There are 4 ways to turn a row about zero (a turn may also mirror it). The second row of each pair is the first, turned, with some noise. The first 36 pairs use one turn. New pairs use 3 turns, one after the other, and a turn may come again.
(in the rows, 128 means zero)
Some pairs, each with its turns in order after it:
[132 112 139 146 121 163 113 194]
[ 82 139 100 174 106  90 106 128] => (0)

[ 97 104 116 158 134 118 119 145]
[132 159 146 126 106 140 158 132] => (1)

[126  98 185 112  94 117 115 143]
[166  98  99 138 109 173 132 101] => (3)

[126  99 170 147 136  94 118  82]
[ 96 111 162  93  93  88 139 106] => (1)

[150 197 117 108 139 143 138 144]
[134 112  93 169 164 112 109 168] => (1)

[149 116 163 228 109 103 168  75]
[ 65 136 184 107 164  59 186 101] => (1)

[189 183 135 121  89 166 177 144]
[106 150  35  81 146 130 116 130] => (0)

[ 97 148  90 131 102 138 141 154]
[133 148 153 174 122  97 112 116] => (3)

[132 154 209 141 114  92 153 124]
[ 97 124 144 170 182 145 120 179] => (2)

[100 126 161 108 138 127 114 136]
[125 131 137 110 103 138 104 155] => (1)

[104 109 181 127 133 102  89 127]
[114 113 185 124 137  83 138 106] => (0)

[129 117 157 145 109 134 158 159]
[120 139 140  91 159 141 137 141] => (1)

[158 105 167 106 143 136 107  84]
[129 123 100  96 132 171 168 150] => (3)

[149 148 140 162 137 192 149 156]
[111 175 142 139 104 106  68 133] => (2)

[116  98  84 109  43 124 131 134]
[149 108 162 219 120 142 124 145] => (3)

[ 88 144 139 109 172  78 121  67]
[130  49 146 105 163 104 156 150] => (2)

[124 128  99 138  88 130  95 108]
[157 110 125 125 108 169 118 100] => (2)

[160 169 174  88 110 151 125 114]
[166 150 144 125 180 136  90 169] => (2)

[164  95 130 126 119  74  88  98]
[ 95  63 135 125 140 170 143 144] => (3)

[102 131  70 152 166 175 140 147]
[141 114 108 162  63 148 108 171] => (0)

[160  76 117 112 113 119 164 190]
[118 202 112 149 117 119 177 110] => (2)

[172  91 132 131 143 137 136 126]
[142 136 101 164 157 119 145 127] => (0)

[120 132 130 107  88 126 121 163]
[114 151  92 108 141 162 120 140] => (1)

[131 176  92 103 111 111 131 164]
[123 126 188 142  98  93 132 102] => (3)

[155 125 169 189  89  86 112 173]
[ 55 153 137 162 147 198 127 122] => (2)

[ 99 114 151 154  91  66 140  80]
[118  66 134 183 140 161 161 128] => (2)

[109  87 142 103 150 124 121 166]
[171 112 120 122 171 132 133  96] => (3)

[144  77  67 172 133  64 145  61]
[216 170 157 161 131 177 157  79] => (0)

[107  93 117 145 136 126  88 155]
[135 140 132 123  89 169 160 132] => (1)

[ 76 131 120 106  94 105 140 135]
[137 109 123 184 123  97 138 105] => (3)

[ 98 127 107 159 106  77 110 125]
[128 163 175 126 100 145 127  93] => (0)

[109 138 136 158 141 145 115 125]
[139 123 135 120  93 103 116 132] => (0)

[106 158 103 129 146 135 122 115]
[ 98 153 129 136 130  97 138 131] => (3)

[114 177 170  91 166  97 120 168]
[ 71 123 161  91 134 108 169 170] => (0)

[122 140 108 146 120 149 105 161]
[112 148 108 109 100 149 103 125] => (2)

[ 77 117 122  99  80 115 129 103]
[114 180 116 119 104 123  81  97] => (1)

New pairs. What belongs after each?
[149 142 138 138 101 105 185 151]
[170  90 140 118 124  94 154 114] => (1) (2) (3)

[118 139  99 130 110  66 152 146]
[173 123 137  99 128 101 166 102] => (3) (0) (0)

[ 93 170 139 157 154 143  85  81]
[147 120 160 172 174 121 181 148] => (0) (1) (3)

[103 149  72 141  98 198  94 108]
[ 93 162  75 163  80  81  95 114] => (3) (3) (1)

[128 152 130 149 167 101  84  89]
[105 123 133 144 169 185  96 133] => (1) (3) (3)

[179 127 128  78 126  87 128  51]
[ 89  86  77  71 127  81 131  88] => (2) (2) (3)

[126 190 129 144 118 158 151 123]
[125 184 102 133 114 116  90 117] => (3) (2) (2)

[108 195 130 107 131  90  95 192]
[ 78 144 139 152 148  77 130  62] => (3) (2) (2)

[ 89 139 153 121 159 190 104 132]
[204 149 131 133 120 121 128 158] => (0) (1) (2)

[132 203  93 100 181 185  92 150]
[130 191  70 101 148  74 109  62] => (3) (3) (1)

[121 103 128  59  71  98  90 137]
[112  81 140 141 209 125 155 101] => (0) (2) (3)

[124 155 114 114 144 167 158  85]
[128 154 117 110 174 158 112 171] => (3) (2) (1)

[136 118  59 146 153 133 111 108]
[138 145  69 160 104 100 137 135] => (0) (0) (1)

[139  94 107 112 140  80 115 135]
[183 128 156 130 133 150 129 145] => (1) (1) (0)

[168 159 149 179 163 117 106 110]
[114 123  54 133 160 120 101 100] => (3) (0) (2)

[203 110  81 163 159  99 120  73]
[ 87 185  71  99  96 140 169  82] => (1) (3) (2)

[126 153  86  88 156 189 126  97]
[116  69 100 129 101 139 153  73] => (1) (1) (0)

[116  54  97 122 127 144 139 138]
[142 166 135 132 151  62 152 140] => (1) (2) (0)

[127 116 163 147 111 155 156 151]
[107 149 163 140 125 148 143 153] => (1) (2) (0)

[133 104 121 151  73 135 155 117]
[148 152 126 141 128  82 105  97] => (0) (3) (3)

[150 140 116 106 109  97  94 167]
[123 120  99 112 169  85 118 157] => (2) (3) (1)

[172 149 120  90 163 156 104 138]
[161 144 183 100 118 127 103 141] => (0) (1) (3)

[ 70 102 121 163 157 166 108 118]
[166 120 121 107 135  53 122 133] => (2) (0) (0)

[ 68 138 142 131 133 109 192 130]
[110 119 109 140 153 101 199 107] => (0) (2) (1)

[166  56  79 169 130 113 106 125]
[117  79 164 113 140  44 103 108] => (0) (2) (0)

[144 107 149 152 149 162 151 119]
[108 106 114 101 137  90  99 137] => (2) (0) (1)

[133  93 161  93 132 126 135  96]
[145 118 147 143 143  94 168 143] => (1) (0) (0)

[115  98 180 129 129 199 170 150]
[181 145 164 147 122 126 193  88] => (3) (1) (1)

[ 91 137 141 118 162 125 142 136]
[173 150 123 130 129 157 115 125] => (1) (1) (1)

[116 167 153 143 160 147 150  99]
[140 121 122 147 186  90 131 138] => (0) (2) (1)

[145 101 134 159 117 191 151 157]
[ 89 192 152 144  96 124 118 134] => (2) (3) (1)

[152 104 161 110 107 102 150 132]
[141 112 183 128 121 132 110 131] => (3) (2) (2)

[159 165 154 133 125  99 135 172]
[ 75 148 120 143 111  90 126 159] => (2) (1) (0)

[ 88 147 169 166 178 121 102 136]
[ 86 114  98 184 155 137  90 117] => (2) (0) (2)

[130 115  91 120 168 128  92 107]
[101 142 120 155 117 104  76 126] => (1) (3) (0)

[130 135  87 164 121 129 127 148]
[102 133 159 106 146 117 153 101] => (3) (0) (0)

[147 138 155 111 133 173 142 158]
[144 132 163  92 145  95 111 142] => (1) (3) (2)

[158  66  87  45 145 134 136 157]
[147  82  90 192  69 103 107 174] => (0) (3) (1)

[159 120 201  59  73 145  99 114]
[ 60 213  88 131  99 147 143 132] => (2) (0) (0)

[117 168 168 161 103 116 141 117]
[164  89 137 106 176 129 150 123] => (0) (2) (1)

[110  97 153 102  75 154 124 200]
[118 133 110 163  36 138 108 101] => (0) (1) (3)

[122 127 143 113 179  66 117 129]
[135  96 124 142 122 202 141 107] => (0) (0) (0)

[126  98 139  86 153 143 117 152]
[ 88 123 142 107 167 139 151 130] => (0) (3) (3)

[121 154 136 137 121 136 118 139]
[114 115 148 143 132 113 121 129] => (2) (3) (1)

[138 140  77 104  94 140  97 131]
[121 131 127  60 115 112 133 106] => (2) (0) (2)

[155 132 168 138 160 140 135 153]
[145  67 125 131 138 127 128 111] => (1) (3) (1)

